There are 9 hidden switches. A switch that is on adds its own fixed numbers to the row, and there is some noise. The rows also spread widely along 12 directions, which tell nothing about the answers.
In the rows, zero is written as 128.
Known rows, each followed by its switches (1 for on, 0 for off):
81,112,145,120,108,178,144,138,117,93,125,125,110,130,103,162,157,144,109,141,109,131,117,87,128
0 0 0 1 0 0 1 0 1
135,105,123,134,122,123,155,139,125,121,123,125,138,102,125,90,133,106,114,120,137,137,116,94,114
0 0 0 1 1 0 1 0 0
139,106,106,147,127,124,116,131,132,129,102,122,134,118,125,106,136,105,123,132,140,140,133,85,127
1 0 1 1 1 1 0 0 1
120,145,147,145,86,111,104,125,95,167,152,127,134,139,122,133,95,111,122,129,148,122,149,83,132
1 0 0 1 0 1 0 1 0
167,156,118,138,127,101,128,115,126,164,131,124,119,141,146,119,129,119,124,112,155,110,149,99,118
1 0 0 1 0 0 0 0 0
110,122,108,128,113,113,134,128,131,132,103,123,111,138,132,129,130,121,113,144,124,126,167,155,123
1 0 1 1 1 0 0 0 0
121,122,119,135,110,110,109,134,105,168,115,145,135,154,133,139,124,119,100,139,133,126,142,98,109
1 0 0 1 0 1 0 0 1
111,110,134,131,104,118,136,149,132,151,98,128,133,107,121,117,127,125,129,139,127,99,142,91,110
0 1 0 0 1 0 1 0 0
117,161,130,140,111,121,114,163,118,169,156,125,110,110,157,147,148,84,130,100,119,95,132,134,113
0 0 0 1 1 1 1 0 0
118,127,149,142,103,137,121,146,115,132,129,109,111,117,110,134,125,125,136,133,135,104,152,106,153
1 0 0 1 1 0 1 0 0
135,145,125,133,99,105,125,124,123,137,132,109,115,115,106,91,129,115,109,106,128,132,157,105,145
1 0 1 1 1 0 0 0 0
108,131,165,116,115,174,128,137,86,132,143,124,150,118,91,144,117,130,96,146,137,160,100,131,143
0 0 0 1 0 0 0 0 1
106,104,118,118,103,114,153,137,160,129,96,131,121,123,165,117,144,123,125,163,122,125,157,102,110
1 0 1 1 0 0 1 0 0
108,129,140,138,122,135,96,139,108,145,136,129,148,140,116,144,132,120,110,116,115,134,118,102,131
1 1 0 0 0 0 0 0 0
119,134,109,146,112,115,108,116,130,138,119,116,114,126,110,110,134,96,125,123,121,119,148,104,140
1 0 1 0 1 0 1 0 1
70,143,141,134,88,119,138,133,114,139,148,137,115,145,154,153,127,87,113,132,103,140,142,130,107
1 1 1 1 0 1 1 0 0
128,147,157,119,140,144,128,125,89,138,135,137,105,187,115,164,146,134,100,128,111,135,117,68,146
1 1 1 1 1 0 1 0 1
105,114,111,145,128,128,128,138,121,124,138,131,119,139,139,147,148,91,127,121,112,115,125,110,126
1 0 0 0 1 0 1 0 1
126,113,115,148,123,125,60,110,117,116,133,142,134,201,143,126,149,94,103,139,99,162,131,38,143
1 0 1 1 1 0 0 0 0
117,130,120,117,117,120,148,114,155,112,98,123,103,141,158,108,152,108,110,152,117,135,152,106,126
1 0 0 1 1 1 1 0 0
116,140,122,130,118,103,124,150,113,138,145,133,115,136,141,122,139,100,106,110,107,137,148,141,128
0 0 1 1 0 1 0 0 0
90,128,117,134,113,129,133,136,107,132,123,122,101,146,117,162,128,126,103,130,116,117,162,175,126
1 0 0 1 1 0 0 0 0
123,108,129,141,125,126,116,172,111,120,156,130,128,120,144,134,147,92,136,114,107,130,132,128,154
0 0 1 1 1 0 0 0 1
151,109,134,140,139,114,135,151,105,130,131,123,142,129,111,110,114,124,124,122,139,132,130,108,160
1 0 1 0 1 0 0 0 0
94,165,155,122,66,114,131,139,109,156,153,128,110,124,131,114,127,98,108,123,108,129,146,96,126
0 0 1 1 1 1 1 0 0
106,123,149,131,103,134,106,114,104,129,118,124,132,145,88,113,115,118,115,142,118,140,131,56,140
0 1 1 0 1 0 1 1 0
130,126,146,123,133,148,160,147,94,111,124,125,115,149,103,146,122,142,109,134,136,142,126,115,141
0 0 1 1 1 1 0 0 0
129,132,133,139,124,129,133,137,95,131,138,123,112,150,106,149,124,129,116,116,130,124,138,119,142
1 0 1 1 1 0 0 0 0

New rows. What belongs after each?
154,137,105,149,147,103,111,128,123,131,134,113,118,134,123,112,138,102,125,96,129,114,144,130,149
1 0 0 0 1 0 0 0 0
119,136,118,152,116,117,127,128,130,128,144,114,119,121,128,123,126,93,139,116,130,118,141,117,134
1 0 1 0 0 0 1 0 0
127,125,118,131,132,125,125,112,117,130,121,120,123,139,112,125,128,117,116,134,133,131,137,117,148
1 0 0 0 1 0 0 1 1
106,138,115,123,138,141,135,129,135,150,82,114,114,102,119,135,143,110,110,145,129,129,135,164,111
1 1 1 1 1 1 1 0 1
95,144,136,112,112,138,120,124,126,120,127,130,114,154,130,135,157,112,94,136,90,152,132,99,148
1 0 1 0 1 1 0 0 1
118,110,120,126,106,110,156,139,127,131,122,126,139,108,122,99,124,125,103,124,129,147,134,115,115
1 0 1 1 0 0 0 0 0
132,105,129,146,111,115,117,140,121,105,130,119,108,146,123,120,135,124,131,122,122,118,162,82,163
1 0 0 1 1 0 0 0 0
103,106,124,143,95,131,93,124,123,126,117,128,132,153,135,136,125,97,130,167,123,138,158,102,147
1 0 1 1 1 0 0 0 1
126,122,114,133,134,126,134,133,119,128,122,121,130,126,114,120,139,113,111,119,123,137,122,117,136
1 0 1 0 1 0 0 0 1
121,137,157,104,113,119,161,156,97,141,138,138,116,154,131,138,124,139,103,141,114,131,147,132,148
0 0 1 1 1 0 0 0 0
124,100,138,140,113,135,149,171,105,135,103,117,122,109,87,151,109,171,130,130,154,103,151,102,127
1 0 1 1 0 1 0 0 0
121,157,140,112,135,170,117,114,115,115,128,103,115,110,74,130,145,145,95,116,124,155,115,114,147
0 0 1 1 0 0 0 1 0
125,143,136,140,87,99,140,111,117,152,148,137,117,154,163,117,116,85,127,131,137,121,144,57,117
1 0 0 1 1 1 1 1 0
125,98,122,134,126,144,134,150,125,111,84,112,123,111,92,124,127,144,124,144,144,125,145,110,130
0 0 1 1 1 1 0 0 0
105,155,120,132,70,113,156,63,120,131,135,135,107,169,142,113,124,82,100,144,134,141,139,69,97
1 0 0 1 1 0 1 0 1
110,143,111,148,96,139,113,94,127,133,122,121,121,137,117,122,132,84,120,135,135,136,130,80,96
0 0 1 1 1 0 1 0 0
105,121,107,118,100,107,101,126,130,154,104,144,136,146,136,103,146,112,79,135,103,142,144,98,100
0 0 0 1 1 0 0 0 0
150,131,145,132,141,146,149,172,114,136,136,119,122,108,131,149,144,132,135,109,143,108,118,110,131
0 0 0 1 1 1 0 0 0
122,161,151,123,117,140,99,114,129,138,141,123,124,143,155,133,150,96,117,132,116,146,134,100,150
1 1 0 1 0 1 0 0 1
134,101,93,127,145,95,172,140,122,113,107,135,114,136,122,107,139,122,108,122,116,129,145,141,128
0 0 1 0 1 0 0 0 1
147,139,151,113,121,108,169,134,115,126,142,124,119,142,132,108,123,131,116,128,129,127,145,113,166
1 0 0 0 1 0 0 0 0
125,162,121,121,135,127,141,108,127,161,110,132,111,149,121,144,142,127,109,123,131,113,125,101,87
0 1 1 0 0 0 1 0 0
131,108,97,137,131,98,142,139,141,130,105,117,135,100,119,95,124,118,122,122,137,129,152,148,126
1 0 1 0 0 0 0 0 0
113,112,145,156,126,126,111,140,82,88,176,129,116,172,106,145,133,97,125,98,93,140,130,95,183
1 1 0 0 1 0 0 0 1
114,118,159,116,125,129,131,159,114,123,123,126,120,125,109,123,141,149,103,123,101,138,136,98,155
1 1 1 1 0 0 1 0 0
142,131,167,129,112,117,149,143,75,141,156,130,144,132,88,107,111,135,102,97,131,139,108,66,155
1 1 0 0 1 0 0 0 1
99,114,104,133,125,124,93,128,136,142,104,127,129,126,121,120,142,104,111,138,111,118,139,109,118
0 0 0 0 1 0 1 1 0
110,125,123,134,107,122,89,147,138,165,131,136,144,133,153,144,142,105,131,138,116,115,140,90,124
1 0 1 0 0 0 0 0 1
101,104,137,139,99,114,153,150,111,114,127,123,126,91,105,96,118,105,119,115,120,138,133,86,121
0 1 1 1 1 1 1 1 0
128,128,118,133,149,113,146,167,113,130,139,135,115,140,133,142,150,119,111,90,107,123,122,115,129
1 0 1 0 1 1 0 0 0
93,148,160,132,57,126,88,128,116,164,141,125,144,126,117,117,118,105,118,133,117,118,146,72,128
0 1 0 0 1 0 0 0 0
147,97,129,162,91,93,106,160,111,173,109,132,140,124,133,119,95,109,156,148,162,94,172,75,139
1 0 1 1 1 1 0 0 1
124,123,104,124,141,101,117,152,128,169,103,133,136,120,127,107,140,114,95,119,111,125,128,125,116
1 0 1 0 1 0 1 0 0
114,140,125,124,135,147,112,138,122,141,101,123,110,156,130,169,145,132,112,147,127,125,146,126,126
1 0 1 1 1 1 0 0 0
143,160,127,127,145,120,154,97,97,110,132,120,92,170,110,131,125,110,105,118,127,144,144,156,143
0 1 1 1 1 0 0 0 0
127,136,139,128,157,161,89,124,93,113,129,121,106,175,89,149,151,127,90,129,102,153,115,101,175
1 0 1 1 1 0 1 0 1
129,121,150,126,156,152,159,159,132,95,108,101,104,122,120,153,135,145,149,139,130,115,150,158,179
1 1 1 0 1 1 0 0 0
125,117,138,140,127,121,158,125,99,100,145,117,107,151,124,129,107,106,137,144,136,135,144,125,165
1 0 1 1 1 0 1 1 0
107,94,160,141,86,134,141,160,93,107,142,129,128,121,103,114,115,111,125,136,124,139,126,57,151
0 0 1 1 1 1 1 0 1
108,137,136,157,116,160,136,112,96,103,138,109,110,131,86,163,120,114,126,116,143,143,126,113,128
1 1 1 1 0 1 0 0 1
129,104,120,141,129,153,131,163,132,137,91,115,117,105,106,164,141,155,144,128,154,82,143,101,108
0 0 0 1 1 0 0 0 0
102,88,107,154,95,123,111,148,133,121,111,120,141,102,113,106,132,107,123,124,124,137,140,89,114
1 0 1 1 1 0 0 0 0
116,137,122,149,119,141,127,125,108,116,141,113,105,133,109,152,126,103,133,117,138,127,134,107,125
0 0 1 1 1 1 0 1 0
135,137,137,143,121,120,144,120,115,116,161,119,121,136,143,115,122,88,131,126,134,143,130,116,149
1 0 1 1 0 0 1 0 0
93,142,129,133,127,126,130,149,91,131,163,148,105,182,156,172,147,85,102,113,90,138,115,120,109
0 0 1 1 1 1 1 0 0
99,147,135,134,69,106,117,92,97,165,120,129,124,162,122,119,87,104,100,160,147,135,167,102,118
1 0 0 1 1 1 0 1 0
114,96,161,134,91,130,131,169,111,128,144,128,150,109,112,126,115,137,134,136,130,119,133,76,164
1 0 0 0 0 0 0 0 1
113,138,126,135,118,128,138,142,104,125,159,138,115,140,128,144,158,99,111,86,99,138,110,87,108
0 1 1 1 1 0 0 0 1
102,148,135,129,95,117,98,153,118,170,145,144,124,164,168,158,148,100,110,123,101,126,136,79,111
1 0 1 1 1 1 0 0 0
112,122,134,139,111,125,120,149,124,149,103,122,134,115,106,136,115,139,124,130,134,114,148,103,122
1 1 1 0 0 1 0 0 0
133,149,98,138,153,107,107,107,121,137,140,129,117,177,154,135,144,80,106,117,111,133,141,158,136
1 0 0 0 1 0 0 0 0
98,134,120,152,94,105,137,120,108,136,141,122,118,134,109,132,113,99,120,104,122,116,149,126,113
1 1 0 0 1 0 0 0 0
115,130,134,139,124,149,143,149,120,116,121,113,102,122,103,152,136,125,137,119,131,106,133,94,130
0 0 1 0 1 1 1 0 0
131,140,129,119,119,122,133,120,133,158,91,118,107,126,121,135,129,144,131,146,142,107,167,106,136
1 1 1 1 1 0 0 1 1
143,144,129,133,129,126,140,141,116,138,123,116,116,118,107,127,134,138,109,103,142,130,132,99,124
1 0 1 1 0 1 0 0 0
140,162,137,121,114,111,134,98,107,148,125,120,124,126,108,99,110,114,99,128,142,139,152,158,128
0 1 0 1 0 0 0 0 0
112,126,115,140,125,142,127,129,106,128,119,116,110,135,104,156,128,116,118,132,135,126,142,148,132
1 0 1 1 1 0 0 0 1
102,110,99,141,125,131,155,144,150,101,126,136,112,144,163,157,173,99,131,115,105,126,121,72,99
1 0 1 0 1 1 0 0 1
111,179,146,115,97,104,81,108,78,184,154,154,107,205,136,138,131,94,77,134,95,131,150,110,141
0 0 0 1 1 0 1 0 1
156,124,108,145,152,129,113,135,103,156,110,128,139,133,104,128,133,126,103,105,148,136,107,88,103
1 0 1 1 1 0 0 0 0
90,154,146,123,95,129,138,132,102,147,128,120,101,107,93,131,130,115,106,117,114,124,140,116,129
0 1 1 1 1 1 1 1 1
133,119,134,129,123,122,103,168,121,171,99,124,118,121,110,133,134,150,122,136,127,95,154,91,137
1 0 1 1 1 0 1 0 0
128,131,139,113,119,128,147,139,118,125,132,133,116,150,147,132,144,125,111,137,120,132,137,113,135
0 0 0 1 1 0 0 0 0
142,126,124,152,121,128,130,133,109,132,107,102,120,108,85,115,103,124,129,124,161,122,148,127,141
1 0 1 1 1 1 0 0 0
105,113,125,133,109,108,83,159,123,160,124,121,145,103,117,106,123,114,116,126,113,115,155,127,152
1 0 0 0 1 0 0 1 0
153,166,137,148,128,111,111,118,84,145,172,122,113,170,113,137,120,104,119,93,131,116,136,109,161
1 0 0 0 1 0 0 0 0
154,158,106,142,153,100,111,103,107,133,162,124,124,155,122,105,136,92,103,83,122,153,117,101,142
1 0 1 0 0 0 0 1 0
166,130,112,164,159,104,122,118,89,103,159,119,101,170,119,120,125,95,124,91,133,130,145,133,170
1 0 0 1 1 0 0 0 0
116,85,83,132,134,100,170,126,140,107,95,132,123,125,137,107,134,122,97,131,126,140,149,152,98
1 0 0 1 0 0 0 0 0
103,107,119,141,86,87,152,135,108,126,139,135,133,139,122,101,106,100,112,123,114,137,154,107,127
1 0 1 0 1 0 0 0 0
127,99,121,126,142,93,177,198,110,144,148,144,145,111,152,124,136,117,115,95,111,125,113,138,122
1 0 1 0 1 0 0 0 0
158,118,90,151,151,104,71,133,123,148,93,118,120,135,107,109,128,119,120,126,136,118,170,144,143
0 0 1 1 0 0 0 0 0
106,107,119,135,100,111,133,143,135,138,110,130,133,123,144,121,117,103,137,148,132,121,152,101,116
0 0 1 0 1 1 0 1 0
135,130,150,129,119,144,176,129,99,110,136,126,117,154,126,149,124,134,112,130,148,137,117,82,126
1 0 0 1 1 1 0 0 0
132,96,119,157,138,146,172,159,126,96,118,102,117,90,112,147,118,130,156,121,162,115,139,147,130
1 0 1 1 0 1 0 0 0
139,110,141,122,140,135,131,157,128,145,114,129,152,133,147,135,129,128,132,153,138,128,122,108,145
1 0 1 0 1 0 0 0 0
159,137,166,109,125,126,172,151,109,138,151,129,120,136,148,136,131,141,130,127,143,119,128,80,163
1 0 0 1 1 0 0 1 1
137,180,154,127,141,159,130,117,92,141,130,110,101,144,84,170,133,153,101,105,147,124,122,114,129
1 1 0 1 0 1 0 0 0
119,117,122,132,128,125,144,148,118,121,133,129,134,133,129,130,134,115,114,117,120,138,120,110,132
1 0 1 0 1 0 0 0 0
107,130,124,124,101,125,96,120,143,144,119,132,135,155,157,133,140,108,110,158,114,145,149,102,125
1 0 1 1 0 0 0 0 0
142,131,101,130,149,102,159,112,109,121,144,133,128,132,136,98,130,86,90,104,128,175,110,137,123
1 0 1 1 0 1 0 1 1
137,143,108,171,143,133,54,104,89,127,161,114,118,173,107,148,127,76,126,103,128,143,129,100,153
1 0 1 1 1 0 0 1 0
138,146,104,136,119,115,113,97,120,150,100,118,118,142,87,110,132,129,100,120,138,126,141,79,122
1 0 1 0 1 0 0 0 1
149,138,105,131,131,105,146,114,130,154,91,122,107,132,120,121,133,125,122,125,147,114,157,124,115
1 1 1 1 1 0 0 0 1
142,99,128,136,136,137,141,168,132,130,67,110,112,90,85,129,130,168,140,131,151,99,159,108,128
0 1 1 1 1 1 0 0 0
109,114,113,148,106,104,113,146,122,155,126,131,135,126,123,115,129,103,118,119,118,113,138,83,116
1 0 1 0 1 0 1 0 0
104,119,128,109,144,142,160,125,114,105,100,128,104,168,123,147,140,139,90,159,110,151,135,144,140
1 0 1 1 1 0 1 0 0
127,108,161,143,148,158,120,162,89,96,129,112,125,138,70,148,126,147,123,111,119,139,119,87,180
1 1 1 0 1 1 0 0 0
122,127,160,114,102,103,155,163,83,177,136,140,138,125,116,118,100,147,94,133,136,120,136,123,131
1 0 0 1 0 0 1 0 0
117,117,142,125,113,129,144,132,116,124,129,121,133,134,120,128,111,122,129,150,134,135,137,102,151
1 0 1 0 1 0 0 1 0
116,136,106,149,118,133,135,109,137,119,116,112,117,112,100,126,148,114,122,93,130,119,127,85,97
1 1 0 0 1 0 0 0 0
82,110,112,170,104,111,69,141,95,141,118,130,109,153,102,149,122,95,113,115,102,111,166,121,122
1 1 0 1 1 1 1 0 0
150,105,64,135,189,96,146,128,158,109,94,131,102,140,150,107,176,106,117,112,108,127,140,136,125
1 0 1 0 0 0 1 0 1
147,134,122,123,139,111,108,100,122,131,113,135,108,151,119,100,149,120,101,121,118,133,141,66,137
0 1 0 1 0 0 1 1 1
132,118,159,138,112,144,102,161,127,139,104,110,130,104,100,129,130,146,148,130,137,94,151,75,154
0 1 0 0 1 1 0 0 0
125,135,128,139,159,166,135,153,119,109,128,108,97,124,94,169,159,134,137,106,123,103,116,114,141
0 0 1 0 1 0 1 0 0
